The groups are shells around one centre, one inside the other: the same stretched ball of 2 dimensions in 7 sizes.
(in the rows, 128 means zero)
Some rows, each with its group after it:
[129 136 130 123 130  85 132 127 104 142 147 130 112 124 144 137 116  99] : z321
[139 140 137 118 119 104 154 128  97 131 152 146 138 132 126 168 109 107] : z321
[153 156 133 108 135  96 176 107  56 128 134 153 170 132 110 194 116  90] : z388
[105 106 144 140  90 113  98 171 189 142 189 126  59 128 169 100  99 142] : z285
[119 126 133 129 120  89 116 141 132 145 159 125  89 123 156 118 113 111] : z736
[139 138 139 118 114 110 155 131 103 129 157 149 138 133 125 170 107 113] : z718
[140 149 127 115 143  78 149 110  69 140 132 135 138 124 131 158 122  84] : z736
[145 154 126 112 148  76 156 104  57 139 127 137 148 124 126 166 123  79] : z334
[133 131 141 122 106 114 145 141 122 130 165 146 123 133 133 159 104 121] : z334
[146 149 133 113 131  96 163 115  73 132 140 147 152 130 120 178 115  95] : z321
[157 164 126 104 152  80 178  93  31 133 119 148 176 128 109 194 124  72] : z718
[150 160 124 108 155  72 165  96  39 138 119 139 160 124 120 176 126  71] : z388
[155 160 129 106 145  86 176  99  42 132 125 149 172 129 111 192 121  79] : z334
[160 168 124 102 158  74 181  87  19 134 112 147 183 126 107 197 127  65] : z644
[155 165 123 105 159  71 174  89  26 137 114 143 173 125 113 187 128  66] : z644
[140 149 127 115 142  80 150 111  70 140 133 136 139 124 131 159 121  85] : z285
[108 112 138 137 103 101 100 160 169 145 177 123  65 125 167 101 106 129] : z736
[138 138 138 118 116 107 152 131 103 131 156 147 135 132 127 166 108 111] : z285
[124 132 130 126 128  83 122 132 115 145 151 126 100 122 152 125 116 102] : z718
[149 150 136 111 126 103 171 116  72 127 143 153 161 133 113 189 112  99] : z644
[108 113 137 137 107  96  98 157 166 147 174 120  63 123 170  97 108 126] : z388

New rows, each followed by its group:
[124 132 131 125 127  85 124 132 114 144 151 127 102 123 150 128 116 103] : z736
[112 119 134 134 115  90 104 149 150 147 166 120  73 122 165 103 111 117] : z644
[103 100 149 142  77 125  97 181 207 138 200 131  55 131 169 101  93 155] : z388
[151 159 127 108 148  80 169  99  44 135 124 144 164 127 116 182 123  77] : z736
[131 139 128 121 136  79 133 122  94 144 142 129 115 122 144 138 119  93] : z718
[119 117 145 132  92 121 124 160 162 133 182 140  93 133 148 134  98 138] : z334
[109 106 148 138  81 126 109 174 192 135 195 136  70 133 160 115  94 150] : z388
[106 104 146 140  84 119 101 174 193 139 193 130  61 130 166 105  97 147] : z736
[160 168 124 102 158  75 182  87  18 133 113 148 184 127 106 199 127  66] : z644
[127 135 130 123 130  84 128 128 106 144 148 128 108 123 147 133 117  99] : z736
[126 124 142 127 102 114 133 149 141 133 172 141 107 132 142 143 103 127] : z321
[103 104 143 141  90 112  94 172 193 143 190 124  54 127 171  95 100 143] : z736
[104 105 143 141  91 110  95 171 190 144 188 124  55 127 172  95 100 141] : z736
[159 164 128 104 148  86 182  95  32 131 122 152 181 130 106 200 121  76] : z388
[106 103 148 141  80 124 101 177 199 138 197 132  61 131 166 106  95 152] : z718
[143 144 136 115 123 103 161 122  86 130 148 149 147 132 121 176 111 103] : z736
[143 144 135 115 124 100 159 122  86 131 147 147 145 131 123 173 112 102] : z321
[140 148 127 115 143  78 148 111  71 141 133 135 136 124 132 156 121  85] : z736
[108 111 140 138 100 104 100 162 174 144 180 124  64 126 167 101 104 133] : z285
[104 103 145 141  85 117  97 175 196 141 193 127  56 129 169  99  97 147] : z736
[123 121 144 129  96 119 130 155 151 132 178 142 101 133 144 141 100 133] : z334
[131 139 129 121 134  81 134 123  96 143 143 130 116 123 143 139 118  95] : z736
[160 168 124 102 158  76 183  87  18 133 113 148 185 127 106 199 126  66] : z644
[134 142 129 119 135  83 140 120  89 141 141 133 124 124 138 147 118  93] : z321
[128 126 142 126 102 115 137 147 137 132 171 144 112 133 139 149 102 127] : z736
[106 111 138 138 102 100  96 161 174 146 178 121  60 124 171  95 106 130] : z718
[152 157 130 108 142  88 172 103  50 132 129 148 167 129 113 188 119  83] : z736
[105 110 138 139 103  98  93 162 175 148 178 119  56 123 173  91 106 130] : z644
[141 143 136 116 122 102 157 124  91 131 149 147 142 131 124 171 111 104] : z321
[ 97  96 147 146  79 120  86 184 215 142 201 124  41 129 177  86  95 155] : z388
[126 134 130 124 129  84 127 129 109 144 149 128 106 123 148 131 116 100] : z736
[126 124 144 127  97 120 136 152 144 131 175 145 109 134 139 148 100 132] : z388
[ 99  97 148 145  77 123  90 184 214 141 202 127  45 130 174  91  94 156] : z388
[159 168 124 102 159  73 180  87  20 135 112 146 181 126 108 195 127  65] : z644
[109 108 144 138  90 116 105 168 183 139 188 130  68 130 163 109  99 142] : z321
[147 156 126 110 150  76 161 101  50 138 125 139 154 125 123 172 124  77] : z334
[152 161 125 107 154  75 169  95  37 137 119 142 165 125 117 181 125  72] : z718
[101 103 142 142  91 108  90 172 194 145 189 121  49 126 175  89 101 142] : z718
[148 149 137 112 124 104 169 118  76 128 145 153 159 133 115 187 111 101] : z644
[104 105 143 141  92 110  95 170 190 143 188 124  55 127 171  95 100 141] : z736
[112 116 137 134 107  98 106 154 158 145 172 124  74 125 163 107 107 124] : z285
[110 106 148 138  81 126 109 174 191 135 195 136  70 133 160 115  94 150] : z388
[125 132 132 125 125  88 125 133 116 143 153 129 103 124 149 130 115 105] : z321
[131 129 142 124 104 115 143 143 128 131 167 146 119 133 135 156 103 123] : z334
[118 114 147 133  88 124 123 163 169 133 186 141  90 134 149 132  97 142] : z388
[150 152 135 110 130 100 172 113  66 128 140 153 163 133 113 190 113  95] : z388
[115 112 146 134  88 122 117 165 174 134 187 137  83 133 154 125  97 142] : z334
[121 129 131 128 125  85 118 136 123 146 154 124  94 122 155 120 115 105] : z718
[153 163 123 106 158  70 168  92  32 138 116 140 166 124 117 180 127  68] : z644
[149 150 135 111 129 100 169 115  71 129 141 151 159 132 115 186 113  97] : z718
[145 152 128 112 143  82 158 107  61 137 131 140 149 126 124 169 121  83] : z321
[142 151 127 113 143  79 154 109  65 139 131 137 143 125 128 163 122  83] : z285
[103  99 149 143  75 128  98 182 209 137 202 132  55 132 168 102  92 157] : z644
[ 97  97 145 145  82 115  85 181 211 144 198 122  40 127 179  84  97 151] : z388
[113 112 145 135  91 117 113 164 174 137 185 134  78 131 157 119  99 140] : z321
